The groups are shells around one centre, one inside the other: the same stretched ball of 5 dimensions in 9 sizes.
(in the rows, 128 means zero)
Some rows, each with its group after it:
[113 129  75  87  80 176 154 112 149 152 146 194 130 155 111 144  71 150
 123 132 110 154 106  99  99] : (6)
[ 97 105 137 159 140 189 109 109 151 162 120 153 123 153 176 132  80 139
 138 133 133 132 139 122 129] : (0)
[140 134  59  43  55 147 192 125 140 109 147 209 120 129  59 139 111 122
 107 121 111 153  90 119 105] : (4)
[128 127 164 145 145 162 156 100 121 102 117 146  84 105  97 114 138 121
 163 102 143 109 156 171 101] : (5)
[119 123 133 101 111 151 164 122 147 116 118 169 103 121 102 120 111 116
 132 100 131 150 154 130 101] : (6)
[125  94 147 113 142 154 155 126 138 107  82 137  96 113 129 118 156  65
 133  96 162 140 162 156 167] : (8)
[133 129 137 105  96 128 168 132 146  86 139 189 102 102  85 115 124 124
 113 110 121 129 126 153  91] : (7)
[108  65 194 178 172 146 100 148 162 112  78 128 108 113 211 109 146  64
 104 116 167 122 161 169 199] : (2)
[109 162 128 140 111 186 151  81 130 145 164 181 104 139  84 130  60 200
 174 121 103 122 138 122  24] : (2)
[116 119 113  90  96 152 159 129 156 125 124 181 116 132 113 127  99 118
 115 110 124 159 138 116 110] : (3)
[138 142  95  82  92 163 185 101 120 109 139 181 100 121  56 132 122 132
 148 111 122 130 116 141  90] : (6)
[ 97  86 204 170 161 141 110 147 175 120  90 140 106 115 193 103 113  92
 112 101 152 144 187 145 143] : (2)
[140 129 108  71  76 125 185 136 146  84 139 199 106 105  68 121 129 111
 103 108 119 142 113 143 101] : (1)
[117 154 124 140 109 179 149  87 128 135 164 184 106 134  89 130  75 189
 161 128 106 112 120 134  45] : (7)
[114 106 162 149 124 139 126 139 161 110 127 173 113 116 152 114 107 122
 105 122 129 126 135 149 119] : (6)
[100  89 118 134 135 188 115 119 153 164 101 147 128 158 184 137  95 107
 126 130 144 146 137 116 168] : (4)
[101  85 166 164 169 182 113 116 146 146  82 122 107 136 186 122 121  91
 144 112 161 133 171 143 169] : (7)
[ 95 134 127 158 120 193 118  95 148 168 153 175 123 157 145 135  47 188
 150 138 109 128 129 110  68] : (1)
[118 107 184 186 172 172 123 101 124 115 107 129  90 112 147 114 137 117
 161 115 153  94 156 180 131] : (8)
[114  92 143 160 142 169 114 121 144 130 113 152 117 132 173 127 119 110
 121 135 144 113 121 154 162] : (5)
[118 148 109 125 108 187 155  85 124 141 153 177 107 140  88 135  81 174
 164 126 112 120 121 128  63] : (3)
[129 149  90  95  89 175 173  93 123 128 154 189 108 134  65 137  95 161
 152 123 111 127 109 129  70] : (3)
[ 92 100 170 177 151 172 101 122 163 150 115 150 118 140 190 120  81 135
 129 125 136 132 158 130 123] : (7)
[109 124  80  82  95 186 158 107 146 160 125 175 124 158 113 143  79 132
 137 118 122 165 131  94 111] : (8)
[145 140  97  63  69 130 195 127 137  84 147 204 104 106  47 124 127 123
 113 109 114 139 107 143  85] : (8)
[100 115 136 141 141 191 131 100 141 158 111 145 111 148 146 130  89 133
 157 115 137 141 159 120 115] : (0)
[110  87 152 162 171 192 119 103 128 143  83 117 103 136 172 127 136  89
 157 117 165 118 156 156 179] : (5)
[124 138 133 100 107 152 174 112 138 109 129 174  96 115  77 119 111 131
 144  97 125 142 152 135  76] : (5)
[138 137  80  69  78 158 185 111 128 111 142 191 109 126  62 136 117 127
 130 118 118 138 103 132 100] : (0)
[ 89  96 207 200 180 172  97 119 159 143  97 127 103 129 198 110  97 122
 146 110 151 126 190 145 126] : (4)
[111 128 183 165 153 166 139 102 135 119 119 145  89 114 121 111 110 140
 165 101 138 117 174 155  81] : (2)
[118 121  83  90  83 165 152 121 150 139 141 192 129 146 116 140  87 135
 112 132 115 148 102 112 115] : (6)
[110 133 149 143 130 172 143 102 139 133 132 162 102 129 116 122  91 152
 155 112 125 128 153 134  77] : (3)
[138 153  87  87  64 147 177 112 135 105 175 216 113 122  55 133  93 168
 121 131  96 123  84 134  58] : (4)
[146 123 107  75  94 140 187 123 128  86 122 178  99 105  67 124 152  94
 122 106 135 132 117 157 126] : (1)
[ 91  69 210 199 195 170  90 130 160 140  69 108 105 127 225 109 125  79
 134 107 171 129 193 155 182] : (5)
[107 124 154 179 153 194 120  87 126 146 130 145 103 137 141 127  94 158
 170 128 133 103 142 149  98] : (7)
[114 130 133 153 118 171 130 105 139 133 151 178 114 133 128 128  85 165
 138 136 116 111 115 141  87] : (0)
[141 109 131 114 119 144 161 123 128  88 115 163  99 104 102 121 158  91
 123 115 144 113 117 174 148] : (1)
[ 87  83 189 205 182 185  82 118 158 158  94 123 115 143 222 119  95 118
 139 125 154 122 170 142 156] : (4)
[120 105 132 109 129 163 154 119 139 121  98 148 104 125 124 124 133  90
 136 104 149 143 153 141 146] : (3)
[138 162  95  96  76 159 181  95 121 107 174 205 103 120  42 132  96 177
 146 125  99 115  96 141  42] : (8)
[121 134 112  83  71 131 167 139 166 110 151 209 119 122  93 123  85 141
  98 115 105 157 121 115  74] : (2)
[106 137  89  91  88 179 156 107 150 157 143 188 124 155 106 139  61 159
 137 121 109 161 130  92  76] : (1)
[120 136 109 130 101 173 143 103 135 133 157 187 116 137 107 134  85 166
 136 137 111 116 102 134  83] : (0)

New rows, each followed by its group:
[ 88 109 158 179 165 205 105  93 143 174 108 131 112 156 180 129  77 144
 168 121 141 130 169 123 118] : (8)
[132  94 103  81 109 153 163 133 141 111  96 160 112 124 120 130 149  67
 111 112 150 147 124 142 178] : (8)
[105  78 170 148 145 145 115 149 170 122  91 148 116 123 191 114 121  81
  99 113 152 144 158 142 172] : (1)
[ 93  80 167 158 172 184 111 121 154 155  73 118 110 143 198 121 114  84
 142 106 164 149 186 130 174] : (5)
[ 85 121 145 188 157 218  99  81 139 188 129 142 118 167 176 136  54 177
 176 135 128 121 152 115  94] : (2)
[121 119 116 132 141 199 148  83 112 143 112 139 101 139 114 136 123 122
 174 119 145 116 135 147 132] : (2)
[123  75 192 144 166 134 137 145 148  87  67 124  90  94 161 103 177  42
 117  91 175 130 178 180 191] : (2)
[128 143  75  70  81 174 183 100 128 131 141 187 111 139  63 139  99 141
 145 115 116 147 115 117  86] : (6)
[138  94 150  96 124 124 170 146 144  76  88 154  94  93 110 110 174  52
 107  93 158 138 150 169 168] : (5)
[113 100 189 196 177 173 110 106 130 120 105 127  94 116 166 114 133 116
 154 120 155  93 154 179 141] : (8)
[ 95  97 130 129 132 179 123 123 161 160 102 151 123 152 174 130  86 112
 127 117 139 159 157 108 143] : (6)
[125 130 123 140 105 159 138 112 137 117 157 188 114 126 114 129  98 158
 125 140 114 105  96 150  93] : (5)
[107 110 148 120 124 152 144 131 160 126 110 162 109 127 138 118 103 111
 123 103 136 155 163 125 116] : (7)
[113 106 114 107 134 189 151 103 132 148  94 140 108 144 130 134 119  98
 154 107 150 149 155 124 149] : (5)
[130 101  98  71  81 131 164 151 161 103 119 191 123 122 117 128 126  85
  81 118 130 156 109 129 152] : (2)
[119 117 103 126 112 180 137 106 134 141 135 172 120 144 129 138  99 138
 134 137 125 122 104 134 126] : (6)
[102  78 161 152 141 150 107 148 172 130  97 152 122 131 200 118 112  89
  96 123 148 141 147 138 173] : (5)
[123 137 162 131 124 147 161 112 137 100 131 167  90 105  89 111 116 137
 147  99 128 124 157 153  71] : (5)
[133  89 158 129 137 136 145 139 141  86  95 149  99 100 137 113 166  66
 110 109 158 119 137 177 175] : (1)
[ 83  96 159 190 163 200  86 107 156 178 110 137 124 160 211 130  69 143
 145 134 140 130 157 120 136] : (5)
[111 127  85 117 118 212 144  80 121 170 129 158 118 164 118 148  84 150
 168 132 127 132 120 114 113] : (5)
[107  99 205 172 170 151 125 126 151 111  91 130  91 107 160 103 131  97
 141  95 156 127 190 162 129] : (5)
[119 117 144 153 153 190 139  88 116 133 111 136  95 129 123 127 126 124
 172 116 147 108 146 158 125] : (8)
[110 114 118 138 135 196 133  95 130 154 117 149 113 148 139 137 100 132
 157 126 137 127 134 131 129] : (3)
[117 150 131 149 115 178 144  88 127 132 161 179 104 132  95 129  80 185
 161 130 109 106 120 141  52] : (7)
[124  98 164 167 154 161 125 116 131 108 109 142  99 112 150 118 144 103
 135 124 151  98 132 179 155] : (8)
[103 143  82 116  96 202 141  87 139 176 157 186 127 168 114 147  46 187
 155 138 103 141 114  94  67] : (8)
[127 101 103  88 112 162 161 124 138 121 101 159 112 130 119 132 137  82
 122 112 146 146 128 136 163] : (7)
[100  89 153 128 125 144 123 151 179 131 102 163 123 131 179 118  98  96
  95 112 139 162 158 119 146] : (5)
[101  94 175 150 164 171 127 120 150 136  81 125 100 128 167 115 121  89
 146  96 159 145 189 139 148] : (5)
[112  88 177 172 162 160 114 125 146 119  97 136 104 118 176 115 133  95
 129 118 155 114 152 165 162] : (3)
[118 128 136 137  99 143 136 128 156 114 156 196 117 122 123 122  86 157
 108 133 109 122 110 139  82] : (5)
[110 145  96 126 118 212 149  71 117 166 143 163 111 158  98 144  74 174
 182 127 119 126 127 116  75] : (5)
[ 90  89 212 199 186 169  97 123 160 139  87 120 101 125 203 107 108 107
 143 105 158 129 197 149 139] : (5)
[102  71 219 207 195 158  92 133 154 118  76 112  99 112 214 104 142  78
 129 111 171 110 180 177 182] : (5)
[108  93 171 159 174 182 127 107 133 134  79 115  95 126 162 118 137  87
 160 102 166 126 179 155 161] : (5)
[ 98  95 130 112 125 167 133 133 167 150  96 154 122 146 166 127  94  97
 117 109 142 170 163 106 148] : (4)
[121 145 122 135 116 180 153  88 122 130 150 173 102 131  89 131  94 168
 164 124 117 112 123 142  68] : (3)
[104 111 189 187 170 174 116 105 138 130 110 134  96 122 158 113 111 131
 159 112 146 111 171 159 112] : (7)
[ 98 141 162 179 133 179 118  97 147 148 155 172 110 138 137 122  57 192
 156 128 110 115 145 130  48] : (4)
[131 152 120 130 109 173 162  87 115 116 159 180  98 122  69 129 103 171
 163 125 114 102 112 153  60] : (1)
[127 108 156 165 141 159 127 114 131 106 126 156 103 113 138 120 134 121
 132 130 140  94 117 177 135] : (5)
[ 86  78 191 187 170 167  89 136 173 149  89 132 117 137 224 114  96 103
 119 117 153 140 178 134 160] : (5)
[102  97 148 120 139 165 139 128 158 140  88 142 110 135 156 121 110  90
 131  98 150 163 178 120 144] : (5)
[118  90 142 112 140 159 149 129 144 119  80 137 103 122 142 120 145  66
 128  99 160 148 163 144 172] : (1)
[132  84 154 125 131 130 143 147 148  86  96 154 104 101 145 113 163  63
  98 112 156 124 131 173 182] : (4)
[117 162  99 129  94 188 153  80 124 145 177 195 112 145  77 139  61 206
 164 137  96 114 104 123  33] : (8)
[126 136 166 140 123 142 157 115 137  93 139 172  91 101  91 110 118 141
 141 105 125 114 146 162  71] : (8)
[144 156 123 103  89 140 185 106 122  83 162 196  92  99  40 120 122 155
 142 112 110 109 111 162  52] : (2)
[128 108 109  64  82 125 173 152 164 100 116 189 117 117 105 122 124  85
  87 104 130 167 130 124 135] : (5)
